The first 7 rows are patterns. Each new row is the sum of 2 different patterns, raised or lowered, with some noise. Before adding, each is slid sideways (what falls off one end comes back at the other), maybe read backwards, and multiplied by a number that may be negative. Names go in the order of the patterns.
Known rows, each followed by the names of its patterns:
-4	-2	-3	-3	-26	-5	-1	2	-40	3	8	-13	-7	0	4	-9	25	-40	-1	6	9	-27	-4	-18	-12	12	-6	2	-11	-8	1	-8	3	5	-31	1	0	-37	-8 : nofab
12	-22	17	0	-1	22	-9	11	-2	14	4	8	-15	-17	-12	-7	-3	-19	13	-34	9	-10	0	-19	-15	15	6	0	3	-3	-5	-11	-2	16	-14	-1	5	11	7 : kopob
11	8	6	1	22	-21	9	-1	14	5	4	-40	-34	21	33	5	2	5	0	23	-1	-16	-1	-5	9	5	9	16	-5	-10	0	3	38	-7	4	6	-8	-40	6 : dato
3	-19	-3	-4	40	14	0	13	1	4	-9	-3	3	26	-1	14	-2	-8	19	-12	-5	4	0	5	-17	-10	9	-7	-4	15	2	-9	25	-19	31	22	17	-4	-2 : Zetek
-16	40	13	-17	-3	-1	5	-1	13	-36	5	3	-2	2	14	-11	29	10	-19	9	-12	-25	-3	-4	4	23	-40	-19	32	18	26	-10	-3	-17	-19	4	-18	-23	25 : Gilog
26	-7	-5	9	-19	5	-1	-12	1	-13	9	2	-1	-23	20	2	11	28	-3	-3	-5	21	-4	-4	-1	5	27	1	8	-30	7	3	-8	-9	1	1	15	18	7 : vepek
4	-36	38	27	9	-20	-21	-7	7	29	-1	17	-4	-9	0	-2	-13	13	-3	7	4	-1	-9	22	-6	1	7	-6	-40	-2	-21	0	17	26	-6	3	18	-7	-8 : bude

New rows, each followed by the names of its patterns:
-28	-34	-35	-21	-3	-43	-22	-15	-24	-22	-18	-54	-16	-31	-22	-17	-34	-39	-13	11	-33	1	-53	-32	-22	-39	-28	-30	-28	-5	-4	2	-36	-63	-15	-27	-31	-28	-54 : kopob Gilog
0	-24	-30	-20	-9	-25	-16	-21	-25	-21	-23	-16	-29	5	-21	-17	-18	-40	-42	-20	2	-20	-17	-15	-2	-33	-15	-27	-20	-21	-31	-38	-36	-11	11	-20	-19	-10	-20 : dato vepek
69	74	17	17	-9	37	45	27	19	32	34	34	-5	32	12	14	43	30	21	49	22	1	41	32	28	37	13	13	36	48	12	60	9	40	36	6	-4	8	28 : Gilog bude
-23	-47	-56	10	-35	-31	11	-40	18	0	-47	-28	-17	2	-16	21	-45	-14	-14	-13	-27	1	-25	8	-10	-31	-15	-19	-38	-17	-13	-10	-5	-51	-50	8	5	21	-13 : Gilog bude
11	-27	-44	-27	-29	-26	-11	-26	-14	35	-36	-27	-46	-22	-25	-19	-16	-26	15	-57	14	-23	-25	2	-19	-29	-9	-49	-52	-38	-13	1	-43	-39	-5	-31	-13	-4	-30 : Zetek Gilog
-9	0	-2	-14	29	-10	4	-23	4	8	41	52	-27	-35	-3	27	-23	7	-25	1	20	11	-1	-10	25	-10	-15	10	29	3	0	-35	11	2	20	9	38	17	-13 : nofab dato
-27	-11	-41	9	-31	-16	-38	-26	10	-27	-8	-11	-31	-20	-50	-21	4	-22	-20	-11	-17	-9	-16	-74	4	-13	2	3	-23	-1	-33	-22	-41	10	-54	-24	-29	-37	-15 : kopob Zetek
30	-57	-41	-16	-4	-5	-6	-30	-54	-13	-33	-13	-13	-26	-5	-13	-30	-6	-26	-5	-16	-12	-42	-11	-20	-16	-13	24	8	-3	-21	-44	-40	-14	-23	-23	3	8	-35 : Zetek bude
39	27	22	45	13	5	3	28	12	25	12	22	13	15	24	19	17	39	26	15	26	22	22	11	29	22	22	-4	22	25	40	24	22	14	15	26	15	26	18 : dato vepek
-33	-22	-19	-43	-52	-53	-53	-7	-17	12	-8	-20	-4	-35	-54	16	-43	-17	-16	-39	-33	-42	-16	-1	0	-8	13	-51	-20	-60	-39	-22	-10	-27	-24	-20	-38	1	-9 : Gilog bude
1	-1	14	31	-12	-33	11	-5	41	-12	23	-16	23	11	19	19	2	2	-44	-5	-4	11	-25	33	2	-15	11	-15	7	-2	0	7	8	-16	-11	9	23	1	2 : kopob dato
-16	18	9	27	-1	7	-5	15	1	-3	25	11	7	6	16	-1	-4	-6	14	3	6	-19	13	-11	9	4	8	-2	-14	13	7	17	4	-2	-10	40	28	6	16 : kopob dato
2	14	5	-2	-9	8	-2	3	-2	-13	6	-1	32	9	15	0	15	-2	-18	-14	0	7	-28	10	13	9	-14	-1	-13	3	-14	7	-20	-6	18	-2	-15	4	-15 : kopob vepek
32	24	33	36	20	5	23	14	16	14	-5	13	35	21	21	18	-2	23	22	17	5	13	30	36	32	38	9	19	33	13	36	11	17	18	36	19	12	10	13 : kopob vepek
46	54	0	-30	17	21	28	19	30	9	40	4	35	25	24	13	-25	-2	43	6	12	52	1	25	-2	16	20	22	14	40	28	27	10	21	55	6	54	10	31 : kopob dato
-15	-43	-6	-16	-16	-27	-25	-18	-25	-37	-59	0	-10	-5	-11	-36	-20	-35	-34	-58	-5	-53	-15	-20	-49	-12	-20	-35	4	-3	-14	-11	-24	-17	-17	-44	-12	-14	-53 : Zetek vepek
-35	-24	1	-37	-19	-30	-27	-4	-4	-68	-45	-23	-29	-11	11	-18	-19	-11	-40	-46	-15	-22	-37	-43	-24	-24	12	-64	-26	-31	-7	-12	-22	-21	-47	-21	-35	-24	-18 : dato bude
10	-17	17	6	14	0	3	-20	13	13	-18	8	7	-4	-14	-3	-20	10	8	15	-24	10	12	-28	-3	-10	15	-8	9	-2	1	6	24	-8	0	16	-17	16	12 : nofab Zetek
-5	-15	14	-27	12	11	7	14	2	0	5	-12	-2	-10	19	20	-19	2	2	4	11	-9	-11	29	21	-12	5	-11	3	0	13	-10	18	-5	-1	-4	1	26	15 : dato Gilog
26	13	15	22	71	38	31	37	31	52	34	2	3	49	30	47	24	27	28	33	24	33	31	38	19	-6	28	26	27	34	53	23	45	6	47	54	45	27	31 : dato Zetek
-12	-23	-38	-15	-8	-29	6	14	-26	17	-20	7	6	5	-44	-1	-10	-18	-13	-15	0	9	22	-17	11	-28	-31	-10	-24	-9	-13	-11	8	-1	27	-33	-46	12	-9 : Zetek Gilog
14	25	7	36	0	35	21	1	30	38	23	5	12	4	13	20	3	-6	20	22	-14	36	-6	2	12	8	19	24	-4	19	22	22	21	-6	17	12	-19	27	33 : nofab kopob
24	13	25	7	35	28	-15	17	39	12	-1	25	15	-12	17	-1	-12	35	43	-11	29	39	8	18	18	-17	52	37	41	-4	-11	13	2	54	27	34	-17	38	13 : nofab bude
6	-39	-14	-15	-26	-18	-84	-36	-16	-15	-36	11	-33	-25	-46	-62	-6	-15	-6	-18	-29	-23	-54	-43	-28	-11	-39	-16	-22	-5	-1	-54	-72	-13	-7	-15	-26	-20	-43 : dato Zetek
35	23	21	27	6	16	41	46	48	42	14	-4	22	20	43	61	-12	32	0	7	47	19	13	61	40	14	28	4	17	38	45	21	15	44	-3	18	23	66	34 : Zetek bude
19	-4	-11	5	8	-21	2	-3	27	5	-10	35	-27	-2	15	7	14	4	-14	-8	9	-16	19	-3	7	60	2	13	-7	3	0	-12	9	24	36	-43	31	-10	25 : Zetek vepek
25	25	-6	5	1	30	-11	8	15	-9	30	16	1	0	22	20	22	30	11	25	6	18	10	-5	8	-3	-1	14	7	25	21	11	11	38	0	13	-19	8	17 : vepek bude
-15	-51	18	-18	13	5	6	-26	-17	10	-41	-5	-7	-22	-37	-2	-17	-2	8	-18	-32	-3	-5	-32	4	-21	-5	-3	-10	-15	-4	-19	14	4	-30	5	-43	-5	3 : nofab Gilog
11	8	-19	-5	22	42	15	7	2	1	27	21	16	-9	7	10	8	23	21	3	14	16	11	23	3	-7	10	8	-17	9	26	10	12	11	27	-6	20	3	17 : dato bude
-4	7	-18	3	0	-4	-9	-40	4	-12	15	4	-3	-3	7	-11	-26	-12	-9	-5	5	18	-10	-17	-16	-23	23	-14	0	5	-17	-14	8	-15	3	10	-8	-5	13 : Zetek Gilog
-4	-6	-17	-3	8	-17	-8	-4	-6	-1	3	18	13	-9	-7	4	-30	-2	-4	-4	0	-18	-4	-4	-8	-12	6	5	3	-1	-4	-8	-5	4	-20	-15	13	17	9 : dato vepek
-8	10	14	3	12	6	3	5	-8	-9	3	-5	6	-19	-5	5	-12	9	1	-3	-11	11	-10	23	4	9	3	1	2	-12	-2	-4	13	14	9	6	4	-2	11 : kopob Zetek
32	27	43	17	27	26	32	27	39	36	-2	30	54	9	45	11	20	30	-3	24	23	13	34	32	38	29	-20	42	28	2	30	-4	18	20	6	25	59	30	44 : kopob Gilog
2	31	28	13	9	22	9	49	18	21	31	18	-17	23	-2	16	29	37	48	0	-1	-15	59	18	29	6	-14	27	41	-2	5	22	38	32	54	17	12	16	28 : dato bude
23	-10	4	-3	-11	-24	10	-4	-46	-7	-7	-7	-28	-4	1	-18	-19	-13	-43	-1	-24	-26	-12	-5	-16	-11	-22	-23	1	-9	12	-16	-14	-14	-17	2	0	3	-52 : nofab kopob
30	-12	14	-8	-11	-25	2	2	3	-32	-3	-40	9	31	-20	-12	8	-14	13	4	-21	6	0	-31	28	-12	-14	-22	-24	-3	46	15	-37	-6	-11	-9	23	-14	-43 : Gilog bude
22	9	19	21	32	37	44	5	-3	33	30	22	22	-4	23	30	15	42	41	14	31	33	20	24	27	1	44	22	29	10	25	13	28	47	13	40	14	17	28 : Gilog vepek
-18	-15	-33	-10	-23	-31	-16	-32	-30	-12	-34	-33	-33	-30	-15	-26	-23	-27	-25	-41	-31	-22	-23	-33	-37	-22	-30	-22	-57	-17	-42	-25	-25	-39	-29	-31	-22	-24	-19 : kopob Zetek
17	-1	-24	-13	-36	-11	38	1	24	-17	-18	-16	-20	-18	-5	-23	13	-12	16	-8	3	-15	-7	1	-13	-37	-30	-23	-5	7	18	-6	-11	26	-8	-27	3	-48	15 : Gilog bude
-4	43	9	21	27	18	-2	49	3	24	27	38	22	37	22	-11	31	7	20	57	35	42	24	13	28	8	24	-1	46	51	0	21	25	17	49	31	20	39	15 : Gilog bude
-24	-19	-15	-9	-12	-33	-28	-3	-32	-3	-10	-21	-47	-11	-30	-9	-5	-2	-11	-19	-2	-17	-35	-17	-50	0	1	-11	-23	-25	-23	-16	20	-22	-5	-33	-25	-16	-16 : vepek bude
8	4	23	34	13	44	27	3	27	9	-4	18	23	18	14	30	13	31	2	12	26	16	8	18	5	17	24	21	32	8	3	-1	34	22	26	22	9	16	32 : Zetek bude
26	7	23	3	11	11	15	34	20	26	29	19	22	13	14	14	35	25	21	16	15	36	15	22	10	26	21	7	23	20	19	15	35	21	17	28	-1	31	29 : kopob Zetek
21	9	32	13	30	43	14	12	9	27	22	17	32	43	36	19	33	16	18	37	22	6	22	10	3	22	20	26	14	2	38	12	15	24	14	33	29	7	12 : kopob Zetek
-21	-5	8	2	15	-19	-20	5	26	-9	7	-17	-2	-1	-30	15	8	-4	23	-28	25	12	-4	11	33	-11	-6	2	-30	8	-18	48	-3	2	-15	-7	17	36	31 : dato vepek
-2	-32	-50	-4	-35	4	2	-12	-6	-10	-13	-11	-33	-46	-37	-8	16	-39	-23	-20	-20	8	-4	-17	-1	-20	-43	2	-27	-18	-7	-27	-15	17	-22	-13	-20	-23	-7 : kopob Gilog
-30	-16	-17	-13	-41	-37	-21	-50	-3	-15	-11	-17	-13	-33	-27	-2	-25	0	-24	-24	-15	-38	-38	-43	-32	-10	-19	6	-11	-27	-26	7	-36	-16	-42	-26	-23	-14	-23 : vepek bude
3	-6	0	28	28	39	10	13	6	9	44	17	8	33	28	18	21	10	-22	29	14	10	12	27	10	19	14	21	0	30	12	12	30	-2	4	26	38	16	23 : nofab bude
11	19	0	28	2	14	5	12	-6	32	11	27	57	5	5	-8	24	4	4	20	28	50	-3	32	-17	15	22	2	-2	17	3	6	25	14	29	2	-2	29	-9 : Zetek vepek
-23	-4	-20	-3	6	-8	3	-9	-18	-2	-24	-6	4	-11	7	-8	-39	-28	14	-7	-1	0	-28	-8	0	-15	-35	-3	11	-9	13	-1	-4	-10	13	-37	0	0	-1 : nofab bude
-14	-11	10	-32	-20	-4	-19	16	-7	1	-17	-27	-9	-5	-13	-3	-8	-33	18	9	-13	-15	-28	5	-1	35	-46	9	-24	-16	-8	-19	20	4	-24	-29	0	-46	-11 : dato Zetek
9	-24	-9	-7	-27	-28	-5	0	-38	8	-9	-18	-30	-11	-22	-8	-14	-19	-41	-10	-16	-29	-7	-10	-14	-8	-23	-19	-21	-19	1	-10	-16	-17	-42	-21	10	-13	-36 : nofab bude
-8	0	2	-21	-6	-30	-14	31	-20	3	15	-11	-32	-7	-19	27	9	-32	-7	-42	5	-7	14	9	-8	-20	-13	-14	25	-35	-17	8	-6	7	-14	-18	-19	18	-6 : dato Gilog
-9	13	-16	7	-13	12	-37	-3	-35	12	-31	-5	-21	-20	-13	-1	30	-32	8	-27	-31	-1	-20	-48	-10	-17	-13	1	18	-26	-44	11	-26	-16	-11	-28	-49	3	-19 : nofab Gilog
-10	17	18	1	-18	-8	4	-3	28	11	3	-2	22	6	23	13	-7	27	1	-1	14	-15	2	-8	-5	-2	6	18	19	-9	3	40	-4	7	-16	8	7	24	-3 : nofab vepek
43	21	19	19	14	30	54	7	26	23	-8	31	26	29	8	35	16	30	21	-4	29	44	55	33	23	24	18	29	24	2	14	25	-1	57	7	2	39	33	40 : vepek bude
42	9	18	5	15	26	26	33	11	15	24	22	5	14	5	1	53	43	18	16	22	23	25	34	9	33	15	23	21	5	38	16	10	20	25	8	26	20	24 : dato vepek
-1	-45	-8	-12	-13	-36	-22	-32	-10	-19	-18	-14	-33	-14	-21	-17	-22	-15	-35	-7	-6	-29	-17	-16	-6	-24	1	-34	-13	-16	-4	-27	-23	-15	-22	-20	-15	-10	-15 : nofab kopob
-30	-20	-51	-25	-42	-16	-33	-31	8	-8	-30	-20	-15	-63	-15	-30	-11	-15	-56	-36	-40	-41	-19	-23	-2	-17	-47	-29	-11	-29	-28	-71	-46	11	17	-26	-41	-35	-20 : dato vepek
19	0	28	31	29	21	27	13	8	49	6	25	23	28	45	7	1	20	6	3	19	23	19	14	7	6	29	16	23	-2	34	-9	5	18	-13	11	20	9	25 : kopob Gilog
-6	14	9	48	-1	7	-6	21	8	15	-8	-29	24	-14	33	34	-7	10	22	4	23	-39	1	-33	21	37	-20	-8	0	16	32	27	-1	31	-8	-2	17	-4	18 : kopob Gilog
-12	-21	-16	-14	-49	-27	-18	-18	-35	-29	-23	-11	-26	-13	-14	-14	-29	-53	-7	-36	-14	-23	-53	-33	13	10	-17	-12	-33	-17	-27	2	-29	-30	-19	-22	-35	-23	1 : dato Zetek
-37	-22	-26	-37	-23	11	-19	-27	-40	-29	-70	-21	-11	-28	-25	-38	-33	-21	-29	-26	-18	-18	-38	-41	-32	-32	-28	-32	-54	-29	-4	6	-31	-31	-37	-18	-38	-25	-38 : dato Gilog
-6	-44	-15	-44	-18	-24	-33	-11	-15	-22	-80	-15	-20	-12	-7	2	-27	-30	-15	-34	-17	-20	-18	7	-29	-20	-65	-20	-5	-33	-29	-24	-22	14	7	-48	-35	-29	-27 : dato vepek
